The same things were measured in two ways. Each way mixes the same 10 hidden numbers, adds some noise and spreads widely along 7 directions of its own, which tell nothing about the thing.
Some things both ways: the first way, then the second way.
[ 11  17  19 -11  23   0  14 -19  18  13   1 -20  -1  -4  39  12  32  18
  -3 -22 -22  31 -15 -21  23 -15  37]
[ 17  -8  10  21 -13   2  -1  -5   7  -5   8  11  20  18   7  -6 -31   4
   4  11   5  -6  -4  -3 -18  19  12   6  -3]

[-26  -5  -7   4   3   9  20   1  -7  -9   5 -13  11   8 -11   5  -4 -15
  -9  20   8  -9  -7   5  -4 -19 -23]
[-14   3   3 -27   3   1   8  15  -3   7  -4  13 -13 -32  31  30   3  -1
  16   5 -14  -1  -4   1  -9  22   0 -24   1]

[ 20   7  -7  -1  -9  -4 -11  16  19  -5  -7  25 -18  -8   5 -15  19  15
 -10  -3 -13   1  13   6  16  -1   2]
[ -6   9 -20 -32   0  -2  -1  13 -18  -6 -15 -15  -9 -10  20  14  21 -28
   9 -21   2  -1 -17  -3  17  -5 -16 -20   3]

[-17  -6   6  -9 -28  -1   3 -11  34  12  -6 -40  -3  -5   4   3  30 -28
  14  -2   5  12  22   0  15 -19  -9]
[ 14 -12  15  20 -35  -1 -10 -11  14   3  11  -4  34   9  -9   7 -29  19
 -18   9  16  -4  14 -17 -11   3 -10   6 -23]

[ 27  12   8   4  17 -14  -1 -10   0  -8  -3  24 -13  -3   6  -2   3  39
 -27  -9 -23  11  -2  -7  18  12  19]
[ -8  -6 -15  -6  -6   9   0  23  15   1   2   8   2  16   0  14   8  -9
  -4 -10  10 -11  12  20  10   5   2   2 -16]

[-10   5   8 -15  -9  26   3   2  -5  -2  10   4   8   6  25  -2  23  18
  -8  -6 -16  -6   3 -15   9 -18  -8]
[  7 -15   9  18   3   4   5 -11   1 -11   7  -4   0  14   9  -6 -27   7
  -3  -3  -8 -11   0  -1 -18  11  13   9 -13]

[ 10  -1   6   4  16 -11   8 -18  12   4 -27 -12 -16 -15  -1   6   2  14
 -20  -7  -1   8 -12  -4   8  17  32]
[-29  19  -7 -17 -27  -8  13  25  15  28   5  19  -9 -11   4  22  21 -27
 -16  -2  11  -4  -3  14  11   2 -13 -19  13]

[-29 -32  -9   2   0 -19  -2 -24   3  21   9 -14  17  11 -15   2 -45 -11
   3   2  19   2 -28 -34 -24  24  15]
[-39  15   5   7  -1 -12  16  -4 -12  24  -3  -1 -20 -33   5  27 -25  13
  -1  14 -14  13  12   1 -19  19 -17 -13   4]

[ 22  11   0   6   4   3   2 -14  -9  -4   0  11  -6   2  30   9  17  14
  -4 -23  -5   7  -9  14  10  -2   9]
[ 13   0  -5   0 -11   4   2   9  -9  -7  -5  -2  -2  -3  22   7  -4  -9
   9   0  10   1 -15 -17  -6   8 -12 -12  -8]

[  7   2   0 -12 -17  -9 -10  18   4  19   8 -12 -16   3  26 -15  33   0
  10 -25 -10  14  14  -5   4 -22  -9]
[ -4  -1  12 -11  18  -8  -1 -17 -21 -16   0  -7 -21  22   7  -2  12 -14
  19 -22 -18   3 -19   9  -1  -3   0   3  -1]

[ 13   7  16 -13 -12  23  27  -9  15 -19 -15   5   7   5 -17   0  36  19
 -15  -1   0 -10  18  15  12  -5   2]
[-44  14 -11  10  16  -6  -8  -1   8  16 -25  12  -9  10  -7  19  -6 -14
  -6  10 -22  21  13  18  10  -3  -3   5  35]

[-11   5   7  -7  -5  -2   5  -2 -27 -11  -9 -17  -3  -1   5   0   5   6
  -9   2  -3  -5  10  10  10  -6 -13]
[ -4  -1  -6 -12 -23   6   4   8  -3   2   3  -8 -14  -6  19  -7  16 -20
 -30  -5   2  -5  -1 -22   0  -6  -4 -14  -4]

[ -1  -8  -6   2   7  -1  -6  -3 -19  -6   0  23   4  -1  -6  -1 -24  15
  -8   4   6 -16 -13  -6  -8  20   7]
[  5  -8   5  28  11  20   8  22  10  -9  20  23 -14   7  19   3 -32  15
  11   9   2  -6   0  21 -10  22  27  19  17]

[ -7   2   3   3  32 -14  24  -3  -8  -3  -6  -7   6   1 -24   4  -7  10
 -19  12  -1   3  -8 -14   0   1  17]
[-24  14 -12  -1   5  -6 -12   1  -6   9 -15   7  -5   0   1  21 -25  -6
   4  12  -1   4   0  16  -3  15   2  -1  23]

[ -8   2   4  -2  17   7  13  -3 -13   0   7  -4   9  18  17  10   3  11
  -1  -7  -7   5 -17 -13  -1  -3  10]
[-10 -10 -21   4   6  15 -10  23   8  -8 -14   4 -10  18  -3   9  14 -12
   2 -11   0  -8   4  16  11   2  16  10  15]

[ -1  13   4 -12   3  -5  17 -10  14   6 -10 -26  -8  -7   4   6  36  -1
  -9  -6  -8  24  10   2  30 -23  11]
[  0 -28  20 -23 -15   3  21  10  31   9   1   2  17   0   3  -3  42 -12
 -12 -18 -24 -17  15  -6   9   2   8 -19 -11]

[ 26  -4  -7  15 -10 -17  20 -36  -4 -14 -22   4   2   6   4   6   2   6
 -24 -23  18   1 -18  21  -3  19   9]
[  6  -2   4  -1  -3  -6  10  -7 -16  -4   7  -9   3  21 -10 -20   7  -8
  15  -8  -2   4   1  -2   0   5  -5  -3 -16]

[ 18  12  15 -16  -5   3  -8  15  12 -17  14  13  12   5  15 -13  11  23
   3   9 -25  -2  17 -16  14 -11 -18]
[  0 -29  10 -13  -8  14  -1  16  24   1   3  14   6  14  -3   3  22   6
  -5  -1 -13 -14  26   7  -2  18  24  -2 -10]

[ 12   8  14 -16  18  16   7  -2  -2  -1  -3   0  -1  -6  12   7  24  17
   0  -4  -9  -2   5   8   9   2  13]
[ 31 -21   1  -4 -30  22 -13  27  20 -10  -1  12  -4   1  16   5  22  -7
  -6  -1  19 -17 -24 -29   8  -7   7  -6   5]

[  7  -3   3   8  16 -11  11  -5   2  -8   3   9   9  17   4   0 -14  20
 -11  -3  -7   3 -16 -16 -10  13   8]
[-27  14 -29 -26  19  -7 -12   3 -27  -1 -30 -12 -24  13 -10  11  24 -27
  20 -14  -7  10  -6  13  18  -5 -11  -7   7]

[ 18   0  -7   7 -22   4  -9   1  18   0 -13  13  -3  -8   0  -5  12 -11
  15  -9  14 -10  11   9   5  -1   7]
[ 18 -23  16  -9 -26  -1   5   4  23   2  -5  -1  30   8   5   3  10  -6
  -6  -8  -4 -14   2 -10  -1  14  -1 -14  -8]

[ 20  14   9  -9   5 -10 -14  28   2  -7   2  13 -13 -12 -14 -14  10  15
   5  12 -16  -4  35   0  17 -10 -13]
[ 23 -19  -4 -26 -29  12 -21   6   9 -11 -16  -9   6   0  28   2  21 -23
 -30  -3  12 -18  -9 -41   2  -4  -1 -24  -7]

[ -2  -8  -1   0   0  10  -5   5  20  -9   1  21   4  -4  16 -11  -7  15
  -5   7  -8  -8 -14  -9  -3  10  11]
[ -8   9  -4   4   3 -16   8 -16 -13   4   3  -8  24  13 -18  -7 -26  -1
  21  -4 -11   1  -3  16   1   6   2   6  -9]

[-14  -8 -12   5 -16  15 -10  14   8   2  -3  -6 -11  -6  15  -3   4 -22
  14   4  10 -10  -3  15  -1 -12 -14]
[-11  19  -6   5 -14 -12   1   0  -4   6   4   7  16   0   4  17 -18 -11
   8  -1   9   0 -11  13  -7   8  -4  -2   3]

[ -4  -2  -7   0  -1  14   1  14  13 -11  -5  -6   6   7   7  10   0 -10
  15  15  -2 -10   2  -1   4  -1 -17]
[  7 -12   2   5  -5   8  -2  17  14  -2   3   3   9  10 -12  -4  15  -4
   7  -2  16  -7   6   0  14   0   9  -2  13]

[ -3 -19  -4  15 -24   9 -12   1  22   9  -2   9 -13   2  16  -5  11 -12
  18 -17  12  -5   3  15 -18  11   4]
[ 24 -11  -9  18  -3   9 -23  -7   5 -26   5  -6  32  41  -9  -9 -23  -1
   4 -11  12  -8 -10   4  14 -17  12  28  -4]

[-12   9   4   3   1 -11  -2  -5  -3   0 -11 -14  -4  -2  14   4  -1   2
   1  -1  -6  12   1 -12  20  -9  16]
[ 18  -3 -24   8 -21  10  -8  10 -14 -17  -1 -20  12  13  17  -6 -14 -10
 -13 -11  20  -6  -2 -11   0   5  -6   4 -11]

[-10  19  -5 -14  18  18  -1  35 -25 -13   3  -6  -8 -13   3   4  10  -1
   1  27 -13 -14  13  15  24 -32 -30]
[  9  -1  -9   3 -28   5  -8   7   9  -3  -2   2  11  -3  20  -3  -5 -24
 -22   6  23 -21 -12 -22 -15   6  15 -14   6]

Other things, the second way, with their names:
(131): [-25  10 -10   5   8 -14  -2  -7  -3  13 -14  -8  -1  13 -29  22 -13  -1
  14 -10  -6   8  -4  22  20 -13 -24  11  -1]
(366): [ -9   1   2  14  -8 -12  -6 -13  17   8   0  11  20  38 -20 -10 -30 -16
 -12   2  -2 -20  -7  28  -6  11  27  15  19]
(114): [-11   0 -26   0 -20   2 -16  -3  -4   3 -22 -12   6   8  -7  -4  -4 -15
 -23   2  -4  -6   2 -15  -1  -4   7  -1   4]
(15): [ 10 -17   6  14   0  15  -4  16  26  -6  10  23   8  27  -8   2  -6   7
   9   2   2  -8   2  15  10   2  18  18   3]
(278): [ 12   0  -3   6  -8   2   6  12  -4  -2   9   9   5  17   1   1 -15   2
  22   0   7  -1  -9  11  -2  17  -2   5 -15]
(164): [ -6   4  12  -8  -8  -5  -5   0   8   7   3  28  -3   3  11  17  -8  -8
   9  16   1  -5  -8   4 -18  19   9 -12  -5]
(120): [ 10 -10  -7  19  -5   5 -16  -8  -8 -12 -10  -9  -2  14 -10  -1 -24   8
   4   2   5  -9 -14 -10  -7   0   8  14   1]
(209): [ -1  -6   1 -20  -6  -2 -16  -2   0  -4  -7   0  10   7  11  23  -4  -3
   0  -2   1  -3   6   2  -1  10  -7  -9 -13]
(81): [  2 -10  -6  -1 -15   6 -16   1   4 -11  -1  -8   9  20   2  -1  12 -13
 -20  -9  10  -8  12  -7   0  -4   5   1  -9]
(510): [-15  -2  -3  -3  -8   4   2   9  21  19  -5  15   3  -1  -3  11 -14   1
 -12  16 -10  -1  11   1   7   4   0  -5  -1]
(654): [-15  11   3  -9  -4 -12   9  -6  -2   6   1   4   0  -1  10  14   0 -17
   5 -10  -9   1 -13   7  -2  -2  -9  -9  -7]
(711): [-28   9  -8   2 -19  -4 -15  -1  -1  14 -15   3   4 -10  -1  24  -8   1
 -16  17   0  11  19  -9 -11   9  -8  -7   6]
(279): [ -6  -1  -5  -8  -6   4  -2  10   6   6  -3   7  -1  -2   9   3  -5  -9
  -8  10   1  -4   3  -5   1   8   5 -10   6]
(253): [-44  26  -7   4  11 -11  10  10 -12  17   1  13 -23   1  -7  24   4  -7
  17  -1  -6  24  11  34   6   6 -16   3  13]
(442): [-16  19  -7  12  -8  -3  -8  -4   2  14 -10  15   6 -19  22  18 -55  -3
 -13  34  -1   4 -10  -8 -16  17   4  -6  28]
(354): [ 35 -16  -2   4  10  14 -16   0  -2 -29   6  -1  13  32   5 -16 -19  -1
  19  -5  10 -13 -19  -1   9  -3  19  15  -5]
(575): [-18   1 -10   1  13   0   2  -4  -8  -2 -15  -2 -12   4  10   2 -10 -11
   1   0 -20   1  -1   2  -9   8   9  -1   3]
(536): [-14   5   0  41 -21  -1  -2  -1   2   5   3   0   8  -9   6  19 -31  12
 -13  13  15   6  16  -7 -30  15  -4   5   3]
(716): [ 12   1 -10  11 -41  -1 -19   8   3  -7  10   7  30  20  -4  26 -13   2
   3  -6  35 -13  -2   8 -15  10  -6  10 -34]
(64): [  4  -3  -3   0 -17   5   4  21  -5  -1   5   9   7  -3   9  18  -4   9
  20   0   7  -3   4  10 -13  30   2  -3  -8]
(466): [  8  -3  -8 -12 -16  -2 -12   4   5   0 -16   4  11  10  10  24  -6 -11
   6  -1  10  -5 -13  -7  -2   5 -19 -11 -27]
(39): [  6  12 -12  44  16  -6 -14 -15 -31 -14  -6 -14   8   8 -15  -1 -63  17
  37  14  24   8 -15   4 -15  13   2  19  16]
(359): [-17   5 -10  49 -16 -16  -8 -32  11  12 -12  -9  29  39 -45 -18 -31 -12
 -21  10   9   1  10  -6 -11 -15  -1  17 -10]
(358): [-13  -5  -1  13   4   6   2  -1  29   9   3  13   8   9   0  -7 -29  -9
 -25  15  -5 -12   8   4   3  -3  22   4  14]
(93): [  1 -27  -7 -21   2  13  -5  12  14  -7  -7  -6  -2  16 -14  -4  27  -6
  -2 -20 -13 -24   4   4  18  -8  21   3  -9]
(104): [-23   3   2   3   9  -6  18   8   2  17  -5  -3   3 -13 -10  12  -8   8
  15  -3 -19   9  11  17  13   9  -7  -3  23]
(37): [-12  -8  -1  -8 -18  -2  -3   3   6   7  -5   0   8   0  -5  13   6   0
  -9  -3  -7  -8  12   1  -5   9   4  -5  -7]
(692): [-16   2 -15  -3  -8  -5 -24   8   7   4 -37   3   2   9   3  39   7 -20
  -1  -2  10   3  -2   4   1   6 -16 -10  13]
(396): [-15   2 -42 -26  17   9 -23  32 -14  -8 -43  -8 -31  17  -6  16  49 -36
  19 -18  14   3  -5  11  31  -4  -7 -10  27]
(555): [ -3   9 -11  19  14   5 -15  13 -12  -9  -6  18 -27  27  -7   1  -4 -12
  29   7  15   6 -22  17   1   7  14  15  33]
(397): [-14 -21 -10  -4  -6   1 -15   3  27   9 -24   1  20  27 -31   8  10  -8
 -11  -6  -9 -17  18  14  11   0  15   5   1]
(407): [ 29  -9  -2   7 -18  10  -2   9 -12 -14  11  -1  11   6  -5 -11   0  13
  26   1  10   1 -12 -20  -1   2   3   5 -19]
(112): [-28  12 -16  -3  -4 -19  13  -5  -7  22 -31  -7   5  -1  -8   3  -8 -22
   2   1 -19   5  -4   4  -2  14  -9 -15  16]
(299): [ 15 -23  15   1 -31   6   2  -1  29   5  10  -2  38  -3  -3 -11   3   1
 -26   9   9 -16  21 -32  -4  -2   7 -15 -23]
(145): [  4  -5  13  19 -13  -5   4  -7   2   5   8  -1   0  16 -23 -17  -4   0
   1   4   9  -6  -6  -6  -3   0   4   5   6]
(524): [  9 -23  -1 -18  -7   2   1  10  13  -8   0  -7   9  32 -22  -6  36 -14
   9 -33  -3 -24  -4  17  21  -8  11   5 -16]
(557): [ 14   1   6   4  -1  -4   2  -1  -5  -3   3   8   2  16  -6  -1  -6  -3
  30   0   6   3 -22  -3   4  -1  -7   0  -9]
(105): [-25  11 -11   2   9  -8 -12  -7  -6  10 -24  -3 -18   9  -6  11 -13 -17
  -6   7  -1   6  -7   4   6  -3  -9  -3  24]
(178): [ -8   3  -6  27   7 -13   6 -17 -19  -3   5 -15  18  33 -39 -21 -21   4
  25  -9  -1   3   7  22  -2   5   7  22  -8]
(40): [-19   9 -24  -3   7   6  26  32  -1   1   0   2  -6   1   8   9  31 -19
  19 -27 -12  12   4  22  26  -7 -11   0   1]
(626): [-25  16   3  11 -26 -22  -1 -23  -3  18   5  -3  26   5 -24   9 -21   2
  -8   2  -7   7   6   5  -8  -4 -11   7 -10]
(47): [-24   7 -10  -5 -20 -13  -1  -4  13  25  -1   1  28  11 -32  12 -28   6
 -12   1 -11  -8  13  27  15   4  -3  11  -2]
(430): [ 20 -18   2   9 -30   0 -32 -19  -4 -16  -5 -20  19  22  -2   9 -18   5
 -19  -2  28 -15   3 -26 -21   0 -11   2 -40]
(199): [-14   1   0  -6  30   2   1   0  -5  -5  -8  10 -21  18   6   0   4 -12
  18  -3 -23  11  -5  15  12   0   8   4  17]
(478): [  2 -11  -5   5 -14  10   1  18   9   5  -8  -6  -7 -13   2   8  -1   4
  -7  -1   6  -7  -4 -13  10   0  -5  -4  15]
(638): [  0 -13   6  36   8   5  -5   3  23  -3  10  15  29  36 -22   5 -32  16
  13   6   8  -2  25  33  -3  15  18  27   0]
(188): [  8   1 -11  25  -2  -6 -15 -16 -17 -13  -8 -16   8  30 -13  -4 -31  -3
  10  -3  15  -2 -12  -1 -10   1  -4  15 -10]
(563): [-28  15 -29   3  12   8 -17  29  -7   4 -17  16 -24  -3   4  36 -23   0
  15   9   6   2  -5  35   5  21  10  11  40]
(101): [ -1   8 -17 -15 -32  -7 -13   9 -12  -2  -3 -20  12  -1   7  19   3 -18
 -15 -19  30 -14  -4   1   2   5 -18 -11  -6]
(129): [  1   7  26   3  -3  -6   5  -5 -10  -2  23   8 -13 -13  23  11 -17   3
   7   7   9   2 -11  -2 -16  16  -3  -9  11]
(157): [-22   5 -15  12  -3  -2 -11  -2  11   6 -18   0  -3  15  -3   7  -5 -24
 -22   1   2  -2   1   2   2  -8   2   2  17]
(32): [-25  -8   6 -38 -11  -5   7  12  15  17  -7   1 -10   1  -4  14  50 -23
 -18 -18 -15  -7  15   8  20  -2  -9 -21   0]
(298): [-19  -3  11  13  18 -12   1 -18   5   6  -7   2   4  23 -30   3 -10   4
  19  -2 -17   6   5  19   5  -3   2  12   3]
(143): [-18  14  14  13  -3 -14  17  -7 -11   6  13   7  -4  -7   7  12  -7  -3
  17  -1  -2   9  -3   6 -22  11  -8  -7 -10]
(183): [ -7   5 -11  -8   4 -14 -20 -16 -19  -5 -24 -10  10  17 -12  16 -10  -8
  24  -3   0   3  -8   2  -7   5 -10  -3 -16]
(163): [ 43 -18  -1  27 -26  14 -15  -6  -2 -28  11  -4  30  22  11 -21 -25   5
  -1   6  22 -15  -9 -31 -26   7  22  11 -23]
(633): [ -6  -4 -18  -2  -3   1 -13   2   5  -8 -10   3  20  29 -10  -2  11 -22
   5  -7   6 -12   7  11  -4   3  20   2 -12]
(713): [  4   2  20  17  -3 -13  15 -20  -9  -3   7  -5   2   1   7  -6  -7 -10
  13  -3   2   4 -17 -17 -21   0  -9 -10 -15]
(23): [ -6   8   4  24  -3 -15 -12 -27  -7  -1   1  -5  18  23 -17   7 -38   5
   6   4   6   9  -1   4  -8  -4 -13  14 -13]
(449): [  6 -14   8  30 -17  -5 -12 -21  16  -7  -2  -4  29  42 -11   2 -18  -3
 -16  -6   7  -4  11  -3 -15  -4  -6  15 -31]
(72): [-22  -5   2  -7 -24 -20  12 -11  10  21   2  -6  21  22 -48   1  14  -3
   0 -17 -11 -13  15  19   2  -2  -5   2 -40]
(522): [ 13 -11  15   4   2   6   3   0   4  -9  12  13   3  10  14  -3 -15   4
  12   5  -6  -5  -7   0 -10  14  16   2  -2]

Some of these things the first way, each followed by its name:
[-10 -22 -27   4 -21   1 -24  14 -29   0  13  20   5  13  -6  -5 -41 -19
  29   1  26 -26 -11  14 -21  11 -27]
(536)
[  6  -9  -2  -6 -23   6  -7   6   9  -1   8  15   8   7  16 -12   7   4
   6 -10   2  -8   1   0  -8   2  -8]
(37)
[-11  -3  -5  -6   2 -15  32 -37   4  12  -9 -25  -1  -8 -27   8  19 -10
 -30  -6  15  17  -4  11  16 -14  12]
(575)
[  4   8   5  -8  -5  24   8 -12  10 -11  -8   6  18  -6  20   7  16   6
   1   0   4  -9  -9  -4  13  -8  15]
(112)
[ 14  -2  -4   4 -16 -21 -14  19  -8  -7  -7   7 -12   0 -12 -14  -4  -1
   5  -1   3  -9  25   7   1   5 -18]
(32)
[  1   7 -21  -3   0 -24 -20  26 -22   3   6  11 -13  -4   1  -7  -3 -12
  22   3  -1   6  19  18  18  -7 -10]
(104)
[ -6  14  14  -7  27 -15  13   4 -11   0   3 -19  -5   2  -7   5   3  12
  -7   8 -17  14   7 -11  16 -14   4]
(199)
[-25   0   6  -4  -3  28  14  -1   0  -1   1 -20   4  -8  12  11  24 -18
   4  10   7  -9   6  16   6 -24 -11]
(442)
[ -3  -8   2  -6 -13   4   7 -10  30   7  -2 -28  -2 -15  -8   1  16 -24
  -3   9  10  -2   7   6   5 -22 -21]
(164)
[  4 -16  -9   6  -3  -4   8 -14  17   7  -6  12   8   2  -7  -4  -1   0
  -7 -10  16  -5 -14 -10 -15  19  21]
(563)
[-19  -4  -1  -4  -7  12   0  14   6   8 -14 -23  -3 -20  -2  -2  16 -25
   9  12  13 -15  11  -4   3 -20  -4]
(366)
[ -7   6   3  -5  42 -11  16   6 -25   1   2 -27   7   4  -3  15 -18  -1
   7  12  -1   3 -13 -13   1  -6   2]
(555)
[ -1 -10 -12  -8   2  -2  11 -18  15  13 -11 -16  -9 -13 -26   6   1  -9
 -14   1  13   4 -12   6  11   0   6]
(713)
[  3   7   9 -12  19   3  11  11 -32 -20   2  20  -1   7   8 -10   3  36
 -17   1 -14  -7  -4  13  -3   6   5]
(626)
[  3  -2   5   6  -4   4  -6 -15  11 -10  -8   4   6 -10  13   3 -11   3
  -2   7   2  -7  -7  -6   5   6   7]
(278)
[ 25  12   3   0  20  13  14  12 -31 -23   7  46   9  12  -3  -1  11  34
 -16  -3  -9 -17   6  14  -2   6  -4]
(397)
[ 13 -15 -16  -8 -31  14 -27  15  10  -3   9  24  -6  -1  13 -17 -11   1
  12  -3   4 -21  -6  10  -7   2 -26]
(143)
[  0  -7   0   3  14  -7  17  -8  -3 -14 -13  12   9  -6 -42  -2 -23  11
 -26  20  13 -18  -6  -2  -7  16   8]
(522)
[  2  -3 -19   8 -20 -24 -18  16  18  19 -12 -13 -26  -7  15 -11  18 -19
  12 -16   1  14  12  -6  12 -11   4]
(101)
[ 20 -13  -5  10  -4 -21  10 -19   4   8   0  14  -4   8 -18  -6   0  11
 -20 -23  12   3  -2  -4 -16  19   7]
(430)
[  0   2   6   4  14  17  27 -14 -19  -6 -10   0   1  11  -4  14  12  18
 -19 -11   5  -6 -11   6  -4   5  12]
(157)
[-14   0  16  19  20  17  11 -12 -10  -5   7  -3  10  11  14  20 -12   5
  -1   3  -2  -8 -16 -14 -11  -4   6]
(466)
[-45 -11   3  -2  22  -8   5   5   2  14   2 -29   3  -3 -31   9 -24 -11
   4  28   0   2   7 -28   1   0   8]
(131)
[-15   1  25   6  18  14   7 -14 -13  -6  13 -11  12  12  36  18  -4  13
   4  -2 -14   2  -9 -10  -6   1   3]
(510)
[ 29 -11 -22  16 -31 -17  -4 -11  30   5  -8   4  -4   6   0   1  11 -29
  17 -22  24   2   6  19  -1   7 -11]
(396)
[-21 -18  -7   5   0 -12   5   3   2   0  -8 -11  -2  -6 -51  -2 -26 -18
  -4  27  18 -16   9   1 -11   6 -10]
(23)
[ 18   1   0 -10 -21  11  -8   4  51  -9  -9  16   1 -12 -17  -8  15   4
  -4  13  -4  -7  19  -5  21  -2  -5]
(638)
[  4   3   3  -8  25  -4   6   7 -21  -4  14  26   4   8   4  -6   3  32
 -20  -1 -17   0  -1  -6  -2  10   4]
(93)
[  9  -4  -6   1   6  -1  17  -5 -11   1   4   7   0  11  -1   4  14   6
  -9 -14   5   1  -4  15  -6   3  -4]
(298)
[  3 -19 -18  13 -25   3  -3 -11  24   8   8  -2  -5   3  18   0   3 -29
  11 -14  19   1 -16  23 -12  -6 -17]
(633)
[ -6  -4   6   0   7  15  15 -14  11  -5  -9 -18   6  -6   0  14   6  -7
  -5  10   6  -6  -6   4   2  -2  -1]
(557)
